The same things were measured in two ways. Each way mixes the same 9 hidden numbers, adds some noise and spreads widely along 6 directions of its own, which tell nothing about the thing.
In the rows, zero is written as 128.
Some things both ways: the first way, then the second way.
[133  90  84 139 127 116 148 107 128 107 147 127 127 172 155 135]
[107 109 124 153 144  93 147 138 149 155 137 109 136 173 138  89 120 119
 111 134 159  97 145 143  82]

[117 154 163 122 111 124 125 144  71 148 102  43 117 134 127  98]
[ 92 121 135 145 136 101 143 119 112 135 179 140 131 138 148 121 103 126
  95 146 136 149 127 172  93]

[151 165 137 136  86 116 151  98 106 123  49  76 138 123 143 136]
[ 84  98 196 166 186  75 151 171 117 103 168  79 165 145  96 163 146 164
  99 147 148 106 112 117  77]

[136 154 188 105  84 152 229 114  92  99 144 142 100 142 108 127]
[113 122 119 124 141 104 113 153 120 128 132  86 132 120 111 158 115 134
 118 126  96 108 135 153  90]

[133 134 118  74 138 135 126 128 140 141 116 141 164 105 120 126]
[108 101  74  83 161  77  74 142 163 123 137  93  68 141 107 130 135 100
  77  55  94 198  85 122  91]

[147 163 179 158 138 153  93 136 121  83 156 182 112 139 105 132]
[ 88 110 134 109 136 123 115 155 146 142 198 119 176 209 135  79 120 106
 149 153  70  58 155 160 123]

[121 192 174 148 132 137  95 182 114  94 104 138 130 137  99  92]
[112 107  62  64 112  71  90 136 171 139 112 119  82 111  92 127  97  53
  76  61 104 141 102 141  87]

[124 155 123 141  93 101  68 144  79 111 145  85  84 187 139 117]
[125 114 136 153 122 102 136 173  76 136 216 124  99 109 138 163 124 114
 140 136  82 134 119 173 110]

[149 194 138 143 136 112 140 124 120  43 136 215 129 232 111 117]
[114 103 169 125 163 119 140 230  78 130 195  73 123 131 119 177 138 124
 179 205  82  97 136 170  97]

[138 140 123  78 149 114 123 116 153 115 118 109 102 106 165 130]
[ 95 122  74 108 131  67 102  93 144 146  92  84 123 152 134 102 132  89
 102  39 147 112 137 110  59]

[120  78  98 134 124 100 138 123 118 149 133  79 129 100 165 165]
[ 74 110 121 129 174  94 128 169 143 121 142  66 146 174  84  87  98 127
  70 128 125  91  98 163  69]

[ 73  75 119 158 130 115 150 155 122 101 135 121  69 152 144 184]
[ 92 136  83  58 109  99  78 152 156 134  56  43 161 141  80 136 108  94
  97  94  87  45 150 153  94]

[165 168 135  79 115 118 166  76  87 107 117 182 119 158  92  76]
[111  92 108  89 144  65  88 114 183 148 120 167  94 187 115 150 173  69
 103 118 103 137 142 106 102]

[162 201 170  78 136  87  68 138  76 124 150 193 142 134 173 132]
[ 93 109 128  92 160  74 126 105 170 124 161 132 139 176 118  96 118 100
 113 118 120 121 128 115  68]

[ 76  92 126 126 159 117 143 187 146 183 155  78 135 102 148 148]
[ 93 152 129 100 110 139 144 145 111 131 150  97 178 142 169  77  69 151
 128 152 132 142 160 222 112]

[167 167 209 148 168 179 158 127 142 101 106 178 189  75  78  90]
[107 136 159 104 148 117 149 117 152 118 142  99 200 125 149 120  80 168
 158 147 118 106 173 137  85]

[118  64 100 174  90 132 188 117 175 138 140  64  69 100 113 157]
[105 141 103 137  58  83 120 133 127 142 137 120 139 165 146  63 132  91
 100  42 145  98 144 172 139]

[133 105 158 125 139 143 167  78  89 120 108  95  97 110 117  99]
[134 132 122 159 121 106 130 126  94 123 160  82  77 101 126 156 112 116
 122 136 121 115 119 167 102]

[103 180 179 107 149 159  81 176 157 138  93 114 148  73 129 152]
[ 79 117 126 108 157 128 109 134 104  92 204  91 132 142 154  95 104 147
 133 100  95 185 109 173 116]

[119  86 113 123 123 147 174 137 154 154 126 100 130 158 122 139]
[ 96 134  89  95  91 118  99 137 131 153 140 123 123 165 174  93 119 105
  92  98 116 171 146 195 145]

[162 122 165 133 135 145 146  69 122 151  87  87 104  63  99  85]
[ 92 116 180 149 144 103 146  99 126 119 177 147 185 150 151 140 124 144
 138 157 125 100 164 132 106]

[167 137  92 138 113 139 147 114 148 123  64 140 209 137 142 110]
[141 153 110 127  71  65 128 129 156 137 103 104  95 158 146  88 148 103
  93  50 180 151 136 152 133]

[138 157 150 157 152 126 125 131 133 100  96 154 152 116  85 107]
[ 72 108 137  77 143  94 123  92 176 112 132 168 179 175 145  79 117 108
 129 118 129 133 164 131  98]

[146 138 174 166 147 139  57 134  97 104 112 168 103 145 125 118]
[ 85 105  69  76  93  98  79  96 175 142 161 157  95 197 119  69 113  26
  73  98  90 104 113 166 137]

[ 99  54  67 153 152 135 120 134 183 161 119  99 145  88 124 144]
[105 137 174 157 117  95 161 102 152 131 169 138 186 181 194  73 129 160
 134 107 180 143 170 133 126]

[110 113 123 123 125 130 151 131 110 123 157 140 112 144 129 130]
[101 116 129 128 147 112 135  99 137 124 155 151 151 141 162  99  98 140
 142 131 128 149 156 156  99]

[167 157 204 112 125 207 166  74 106 141  73 139 169  78  76  86]
[124 140 107 128  79 114 101  59 148 123 178 166  89 182 197  71 142  99
 120  80 129 185 145 167 183]

Other things, the second way, with their names:
<373>: [ 95 106 102 125 181 115 124 150 102 121 138  88 125 103 112 133  80 142
 126 135 100 139 116 169  54]
<242>: [109 150 168 125 120  98 111  41 128  91 192 186 151 165 163 133 147 138
 161 130  96 140 171 135 131]
<53>: [133 115 147 171 127  75 148 131 117 149 148  92 114 115 148 171 142 127
 124 113 156 113 142 111  93]
<350>: [124 134 107 117  93  99 124 140 135 145 160 105 115 149 146  92 115  97
 118  92 121 120 137 168 127]
<243>: [119  97 125 154 162 101 128 176 132 153 201 106  99 168 122 131 126 126
  97 147  97 135 105 150 107]
<126>: [119 138 147 103 120  82 142  95 142  91 176 134 100 101 145 127  93 128
  94 101 149 219 105 155 113]
<21>: [ 93 105 122 119 127 113 121 126 120 119 165  94 135 107 143 129  90 118
 113 102 117 130 121 152 112]
<11>: [108 129 169 109 131  90 150  90 175 104 157 156 146 148 159 101 111 143
 107 127 166 186 143 137 121]
<326>: [103 126 117 124 117  93 120 133 133 130 148 102 121 164 136  88 127 103
 116 101 134 114 134 159 112]
<409>: [ 72 110 120 142 131  97 157 126  86 117 173 121 123 136 153  66 101  88
 132 116 165 125 123 185  74]
<362>: [ 93 118 129 123 149 145 120 155  88 111 230 117 122 138 171  97  95 148
 138 138  87 198 114 208 133]
<71>: [121 137 137  99  95  72 142 106 143 146 118  77 138 121 175 143 132 112
 129  78 174 133 168 109 102]
<22>: [107 143 151 163 100  94 151  78 111 119 177 124 140 152 192  90 133 129
 144  89 172 138 155 145 124]
<240>: [125 121 142 157 134  91 145 156  81 157 142  77 143  81 136 211 124 139
 151 140 113  80 162 129  62]
<280>: [135 134 135 149 110  88 126 128 131 118 162  93 103 112 123 147 114 133
  92  96 127 138 111 147 122]
<41>: [132 154 161 115 110 113  99  89 124  90 154 139 147 109 128 194 128 157
 147 133  65 129 161 148 141]
<32>: [133 121 120  86 106  93 109 215 155 162 138  89 139 159  94 142 130  94
 134 135  65  57 150 154 120]
<187>: [128 108  98 103 130  71 104 138 182 157 129 126  94 177 124 123 150  92
  91  92 119 146 127 118 107]
<321>: [121 124 130 106 132  77 118 179 176 164 114  30 148 187 115 139 152 122
  91 112 132  72 140 108 104]
<352>: [108 106 136 131 167  87 146  84 156 127 175 158 137 144 168 105 116 134
 144 108 142 170 142 109  76]
<99>: [114 106 102 154 150  66  96 112 153 161 170 129 119 172  97 166 145 110
  74  95  75  86 117  96  80]
<341>: [120 139 128 126 139 112  98 163 103  85 161  94 113 102  77 161 105 151
 113 121  57 126 104 183 113]
<256>: [ 91  84 133 122 169  99 141 108 165 133 152 138 138 161 175  97 122 125
 136 122 158 164 148 110  92]
<106>: [132 130 140 150 121  93 142 141 158 131 130 110 123 166 146  83 134 139
 119 105 167 138 141 153 127]
<404>: [ 98  81 133 141 169  94 134 141 131 124 163 133 106 139 134 117 134 106
 138 122 140 144 122 128  86]
<451>: [110 150 118  97 107  74 105  89 143 126 135 130 143 169 155 117 152 117
 123  69 120 143 161 130 107]
<231>: [111  95 108 152 160 102 140 149 128 161 141  99 148 110 148 136  98 145
 128 103 124 121 145 127  71]
<287>: [ 71 111 128 115 128  85 153  95 130 141 150 131 143 158 195  72 117  99
 108 102 204 174 145 146  85]
<117>: [109 157 140 117 114 112 131 112 112 117 141  98 165 149 156 108 116 143
 165 127 121 102 173 165 103]
<444>: [109 101 113 147 156 113 132 165 124 129 183  82  96 153 130  93 109 115
 119 122 120 128 102 161 102]
<83>: [123 147 178  97 111  96 130 160 147 134 141  89 200 152 131 163 136 149
 152 148 101  72 185 133 120]
<458>: [113  95  98 145 159  90 130 135 138 148 182 110  82 134 125 117  99 104
  87 115 118 142  96 138  78]
<222>: [157 100 161 194 142  50 163 163 159 118 148  78  88 103 100 146 142 139
  98  67 183 125  94  80  94]
<88>: [137 158 171 107 103  90 144 152 141  98 125 111 127 146 138 109 139 140
 151 130 154 154 156 168 134]
<313>: [138 125 148 164 121  76 153 121 119 155 162  94 102 130 159 166 150 119
 131 127 162 118 150 113  95]
<77>: [113 136 126 114 100 114 126 134 140 129 163 111 116 179 158  73 124 105
 118 127 135 134 140 183 149]
<72>: [ 93  82 122 124 183 133 136 162 136 132 168 126 131 141 136 105  89 130
 135 173 105 135 131 170  92]
<149>: [ 81 118 139  84 163 118 114 121 103 103 123  88 173 105 131 165 104 135
 173 158  92 103 166 146  70]
<385>: [104 142 103 108 104 130  99 171 101 136 174 105 123 189 136  87 127 106
 128 140  74 108 140 218 137]

Some of these things the first way, each followed by its name:
[156 174 136 160 114 129  91 130 116 102 135 155 147 146 104  92] -> <32>
[ 98 142 141 123 155 164 136 152 178  79  94 168  75 148 118 109] -> <53>
[177 100 151 138 123 150 119  68 141 162 116  98 110 112 171 162] -> <21>
[ 97 120 145 126 135 158 145 190 154 104 166 187 124 168 118 165] -> <362>
[126 112 139 141 146 145 159 102 123 139 118 125 147 115 110 128] -> <77>
[124 144 137  87 163 114  91 147 143 138 124 152 116  93 173 128] -> <117>
[146 140 151 109 133 165 147 119 133 123 124 141 141 110  96  84] -> <243>
[119 118 102 115  98 141 187 108 137 152 130 127 152  99 141 138] -> <106>
[147  91  84 130 154 112 100 107 126 113 157 154 154 142 122 122] -> <352>
[106  72 100 161 143 144  84 152 138 125  84 135 130 124 138 139] -> <280>
[110 120 108 110 141 110  98 149 118 123 139  86 117 131 165 123] -> <373>
[ 82  95 104  99 132 102 124 151 120 160 170 100  80 111 145 141] -> <385>
[119 125 115 107 131 118 136  90  94 118 128 107  97 168 138 120] -> <313>
[162 198 144  98 134 151 117 121 150 100 112 204 158 176 164 133] -> <256>
[149 121 112 125 124 115 110 115  96 177  88 134 194 114 149 131] -> <11>
[110 131 124 138 130 128  83 129 115 130  93  71 112 128 156 141] -> <22>
[148 108 115 160  99 100 128 101  68 120 138 124 144 170 123 153] -> <83>
[145 131  98 185 165  89  80 119 149  85  87  70 135 167 144 110] -> <409>
[183 160 145  78 139 110 116  94 142 155 119 157 137 151 208 167] -> <71>
